All groups share one centre, and each spreads out both ways along 14 directions, with some noise.
In the rows, zero is written as 128.
Some rows, each with its group after it:
[ 79 149  91  81 128 152 136 155 143 158 155 127 103 113 108  60 128 128
 137 170 170  87]
R
[166 105 141 117 142 140 102 106 104 171 139 115  89 149 155 122 119 133
 124 120 115 146]
K
[111 155  89 126 139 164  72 179 129  97 131 143 111  82  82 133 110 101
 106 169 142 114]
K
[143 152 103 149 173 118 144 145 167 149 155 123 121  88 103  92 149 119
 175  85 118  98]
F
[107 133 174 119  74 135 222 182 100 199 120 123  98 119 112 117 126 132
 170 159 114 143]
K
[174  87 116 140 124 124  75 121 148 154  75 114  87 133  95 154 172 130
 196 158 142 150]
F
[132 135 112 104 139 178 212 128  87 157  94 117 119  84  96  91 115 101
 131 182 130  73]
K
[181 209 112 110 106 131  84 112  61 162 119  83 146 117  99 131  98 131
 128 168  97 111]
D
[124 144 103 123 121 141  88 127 142 152 109  93 145 201 144 111 122 159
 100 127 133 113]
R
[126 154 168 128  94 102 129 106 143 121 163 162  92 155 104 120 110 158
 133 142  91 182]
D
[170 144 109  64 116 108 120  73 109  74 112 108  98  72 126 154 129 105
 139 166 182 100]
R
[113 132 118  94 154  90  89 108 156  57 137 163 159 106 120  99 174 106
 145 143 140 127]
K
[156 113 146  76 125 110 148 141 136  73 125  84 163 116 137  94 206 120
 107 133 140 122]
K
[119 138 101 153 138 127  93 179  75 174  74 159 137 136 106 153 135 144
 133  95 125 116]
R
[130 165 165 118  77  78 146 124 114  99  87 132 137 119 154 201 105 106
 178 159 131 133]
R
[150 145 128  77 126  84 125 120 116  81 143 101 136  89 140 113 137  76
 158 148 187  99]
R
[177  77 129 130 187 164 173 105 125  97  94 134  83  89 138 144 130  88
 132 123 123 101]
D
[150 129 100 113 117 146  93 104  78 150  86 155  59 103  88 165 111 151
 117 131 155 128]
R
[110  96 139 103 116  93 134  89 121 120  76 176 105 129 114 139 158 146
 151 123 171 141]
F
[155 181 120 127  64 120 125 145 150 121 135  69 109 161  76 135  93 135
 141 169 143 125]
R
[ 62 146 113 103  85 103 177 164 112 116 134 186 132 118 143 163 120 128
 173 165 152 107]
F
[105 131 154  99  98 119 102  95 116 119 106 124 126  70 147 168 123 120
 135 162 159 152]
F
[121 101 138 142 142  78 181  93 145  32 132 141 193  78 126 135 156  94
 125  91 156 121]
F
[159  90  79 145 140 167 118 203  62 173 112 104 116 114 102 120 131  92
 149 155 161  91]
R
[154 138 161  91 124 137  98 117  79 137  76 102 108 109 127 121 113 100
 111 158 152 130]
K
[108 152 167 114 109 111 108 147 141 136 116  87 177  90 139 112 155 107
 140 152 130 139]
D
[139 138 122 136 112 104  88 135 108 159 132 131  99 158 136 147  95 137
 142  98 158 133]
R
[148 113  80 118 133 162 175 154  97 100 163 115 154 141 141 126 122 118
 106 165 114  87]
D
[149 171 148 104  83 106 157 130 120 103 112 120  98  95  99 157 118 129
 154 157 136 127]
R
[103 118 115 146 130 124 203 178 129 121 126 133 155  97 151 159 140 116
 151  92 141  94]
K
[115 163 138  90  85 120 131 186 118 107 143 137  85 124  96 130 132 148
 108 140 149 139]
F
[126  93 114 120 114 138 148 146  55 208  87 126 106  90 105 115 121 107
 158 148 179 117]
F
[180 109  91 114 127 144 191  77  50 156 144 136 132 177 130 107 107 136
 136 171  92 103]
D
[135 101 141 110 145 136 123 152 140 133 168 114 112  53 121  90 156  86
 159 157 142 144]
D
[ 75 105 104 106 153 131 150 151 138  87 123 173 166 169 163 102 145 111
 135 163 137  89]
D
[159  68  39 130 112 174 206 147  83  84 131 122 136 132 105 162 144 149
  79 133 162  72]
D
[124 138  97 121  87 139 117 145 111 160 158 115 109 160  99 111 123 179
  86 108 158 132]
D
[130 147 150 153 188  75 105  71 166 135 135 162 147  88 143 118 150 126
 164  52  92 139]
F
[141 121 145 105 114 125 153 128  86 154 134  87 157  50 108  97 164 118
 122 130 143 136]
D
[111 179  93 120  94 126 154 140 189  76  76 144 126 149  53 150 165 178
 137 160 118 100]
R
[122 190  87  78 119 130 130 169 108  94 168 104 181 115 126  88 153 128
  92 151 131  82]
D
[156  91 107 150 137 195 160 165 121 129 135 101 104  73 101 158 141 145
  68 104 112 128]
K
[139 169 148 101 163 123 115 138 141  92 168 160  78 131 126  90 125 134
  90  90 105 126]
K
[141 112 140 143 127  97 150  70  78 197 102 130 112 104 133 131 115 149
 129  45 165 142]
F
[137 134 129 127 117 139 201  98  85 199 110 111 122 120 120 109 110 145
 136 116 127 109]
K
[132 125  83 117 106 142 134 134  54 135 161 148 136 173 104 102  80 130
 108 179 135 113]
R
[159  53 127 156 170  96 133 172 124 122 114 119 125 151 131 105 185 115
 123  21 184 124]
F
[106 153 158 138  92  97 105 139 119 127  79 122 169 197 140 143 114 125
 143 164 123 139]
R
[111 180 151 119 136  93 125 126 135  96 100 142 183  68 155 169 171 139
 118  83  93 129]
F
[141  98  82 108 158 140 113 107 114 132 134 122 135  83 150 120 135  74
 188 185 156  92]
F
[155 171 137 115 122  91 171 178  84 146  77  96 151  66 103 124 161  85
 180 120 151  84]
K
[ 76 146 120 135 159 113 172 172 149 150 123 159 155  99 150 114 157 134
 147  63 122  93]
F
[135 118  87 123 159 175 132 119 130 182 128 126  79  71 150 157 113 123
 152 129 129 100]
R
[130 116 103  84 195 158 170 122 107 103 121 173 101 111 138  78 134 102
 103 122 134  69]
D
[137 141 138 109 107 108 128 138 124  98 108 100 119 131 159 173 118 117
 125 115 168 111]
K
[176 108 117 137 145 131 185 106  90  65 112 179  87  61  68 162 139 135
  94  86 128 128]
D
[160 134 145 118  98 132  75 157 137  53 147 139  74  76  79 182 144 133
 114 164 115 183]
K
[127  96 138 192 146 100 103 160 121 173 114 147 149 186 123 114 141 125
 175  97 111 150]
D
[147 141 142 119 123 134 154 123  66 135 106 128 133  59  71 101 147 129
  91 116 124 131]
D
[144 122  90 145 141 149 128 186  82  58 113 161 144 157 101 148 105  87
 117 184 119  92]
K
[127 110  81  76 125 174 127 140 184 107  77  97  85 105  78 110 191 147
 116 164 182  91]
R
[ 91  59 123 156 138 145 141 104 189 152 125 136 128 104 111 114 180 162
 127  98 143 156]
K
[189  89 106 126 186 115  84 176 121 134  91 123 113 134 100  92 230 136
 133  49 145 119]
F
[155  96  63 119 128 126  90 156  94 101 138 160 145 143 116 136 163 105
 184 209 129 114]
F

New rows, each followed by its group:
[104 212 159 101 145 129 148 144 122 155 130 141 125  85 135 101 113 125
 129 125  75 108]
F
[168 123  74 129 153 126 102 161 152 141 163  82 111  70  99 114 174 119
 155  88 168 102]
F
[ 95 113 141 113 101  94 175 112 119 123 162 192 107  99  94 103 145 141
 167 155 135 161]
D
[113 127  88  96 149 139  85 123 103 154 189 161 116 142 170 108 113 129
 128 133 134 118]
F
[163 149 169 112 138  80 149 137  73 101  80 171 130  85 101 129 173 114
 153 111 103 138]
R
[167 147 136 117  80 134  69 210  99 128  95  66  94 149 100 158 114 110
 124 159 170 128]
K
[167 146 133 111 110 100  71 103  78 108 128  98 148 157 132 135 129 143
  79 101 141 137]
K
[185 135  92 148 136 125 131 168  93 113 133  98 135  40  80 157 157 111
 131  94 141 112]
D
[130 193 122  92 123  97 145 144 136 120 158 112 122  92 100  82 142 121
 144 125 147 102]
R
[132 122  94 141 176  95 119 151 151 186 124 152  92  92 124 106 172 121
 223  67 153 105]
F
[108 120  89 129 134  90 110 143 103 140 120 175 150  53  87 133 184 118
 204 132 156 126]
F
[139  98 101 149 170 128 126  96  89 121  84 228 103 124 110 162 141 150
 139 100  92 136]
R
[129 159 126  90 146 141 146 139  86 123  72 117 147  68  89  86 156 110
  96 135 141  88]
D
[106  80 124  86 134 123 126 162  69 126 109 158 126 136 153 109 159 121
  96 101 193 118]
F
[113  86 149 153 126  96  46 162 135 143 130 169 103 133 116 132 154 118
 179 132 144 187]
F
[164 103 131 132 150 141 120  85  94 118  91 135  95  51 126 187 117 109
 118 107 149 132]
D
[107 122 139 106 121 125 147 158  63 106 120 169 149 166 122  99 133 137
  75 134 124 126]
F
[ 99 183 155 129 131  96 112 113 128 154 128 166 132 160 129 105 120 160
 124  92  91 145]
R
[155 160 180  86 113 117  92 120 153  80  89 120  91 109 107 140 155 129
 115 147 121 157]
F
[ 92 102 119 166  91 102 135 161 104 164 190 168 125 124 118 146 120 162
 148  94 137 169]
D
[105 137 149 149 103 134 121 206 155 110 141 123 100  51  57 136 150 133
 103 100 149 161]
D
[110  96  61 142 138 144 175 119 134 188 141 108 180 131 118  79 169 149
 160 126 138  92]
K
[147 127 142 119 188 168 197 110 122 188 152 161  89  60 150 106 135 125
 145 110  45 124]
R
[103 134 135 109 150 178 152 210  81 145 113 124 152 135 118  60 141 111
  64 142 113  98]
F
[180  61 112 142 145 145 142 133 132 141  98  69 107 122 109 116 146  86
 156 135 187 107]
F
[110 120 163 121  97  92 146 113 115 177 162 127 140 127 127  88 142 144
 158 137 124 173]
D
[127  57 126 151 151 102 113 129 148 139 133 115 151 154 165 120 169 130
 135  56 165 135]
D
[134 132  99 153 111 121 110 137 114 118 132 135 135 137  93 142 108 120
 148 145 140 123]
R
[ 54 167 155 114 135 154 133 114 136 188  94 165 122  95 111  77 124 147
 112 139  99 138]
F
[201 111  95 127 110 116  96 117  90  63 164 115 129 107  37  98 148 101
 132 192 149 141]
F
[140 116 112 143 183 143 103 109 112 183 111 136 142 139 158 102 131 109
 163 137  88 112]
F
[109 149  85 132  96 133 136 185 139 122  67 122 135 155  76 136 152 140
 163 167 159  88]
D
[132 165 119 151 139 100  64 191  91 124 120 131 154  76  99 140 138 106
 129  83 145 123]
K
[134 166 115 118 113 118 112 107 130 167 154 126 100 145 150 157 108 180
 122  77 118 136]
F
[141  91  69 132 133 149 131 122  40 206  95 171 124 162  82  85 137 148
 150 161 136 111]
F
[156 130  77 144 166 117 104 147 115 123  98 142 142 134  91 125 177 145
 126  77 127 105]
R
[130 110  82 119 115 193 181 172 110 171 128 115 115 187 114 100 144 180
  83 136 106  95]
R
[ 85 129 137 115 124 127  93 133 138 165 152 139 112 113 184 151 118 138
 132 103 141 141]
F
[100 181  73  94 148 115 131 157 107 120  90 147 167 114 145 132 139  99
 173 159 145  48]
D
[150  88  93  86 116 132 113 145 107 143 129 113  81 161 179 164 138 141
 136 115 188 108]
F
[151 110 102 141 136 123 132 111  76  88 106 121 183 139 148 165 124 123
  79  99 140 103]
K
[226 106 106  87 143 115 117  81  63  66 142 117 106 123  54  63 147 102
  88 150 162 122]
F
[123  70 150 175 100 121 131 199  87 140  96 132 148 187 132 162 145 139
 117  95 141 156]
F
[128 109 111 152 141 145 147  77  91 108 137 138 195 146  94  81 124 143
  59 127 100 132]
F
[138 133  93  91 146 117 156  90  97 116 107 155 126  90  79  83 163 141
 117 114 153  97]
F
[141 124 146  84 136 142 156 203  62 100 109 145 119 158 127  86 132  89
 102 168 135  99]
F
[151 132 114 131 100  95 112 132 166 157 131  65 134 166 155 156 153 153
 157  77 170 117]
D
[ 68 155 130 140 127 138 120 138 216 163 139 113 121 141 140 117 119 135
 158 136 131 124]
R
[140 174 110 125 111 138 115 132 121 127 131 110 148  94 130 165 124 120
 162 183  90 120]
F
[109 105 111 164 121 152 161 139 118 158  43 140 129  98  43 116 134 120
 164 168 149 113]
K
[ 93 108 116  86 141 164 136 115 125 126 142 145 110 140 156  92 104 105
 122 185 147 110]
F
[100 179 148 116 107 115  78  82 138 117 146 144 154  97 166 174 107 142
 127 156  83 163]
F
[123 158 148 117 108 119 100 125 100 160 136 154  86 158 119 114  84 130
 134 152 116 152]
K
[140 211 168 104  50  89 164 180  72 141  87  87 119  93  79 143 108 122
 138 134 162 115]
K
[ 76 104 128 116  95 135  94 137 137 103 138 143 111 107 115 138 130 161
  66 108 187 159]
D
[149  90  89 138 174 128 157 155 111 104 181 153 145  98  72  39 159  86
 146 149 128 110]
R
[141 143  98 142 105 140 140 108  83 161 130 166  83 190 105 155  72 175
 113 123 109 130]
D
[128 109 156 154  75 125 120 147 133 135 140  90 120  90 100 160 144 163
  86  80 157 178]
D
[131 147 132 120 138 138 124 135 104 161 117 168 103 216 136 104 113 163
 109 124  76 129]
F
[143 120  93 145 175 151  92 144  97  95 124 160 135 160  94  98 119 114
  88 135 110 109]
K
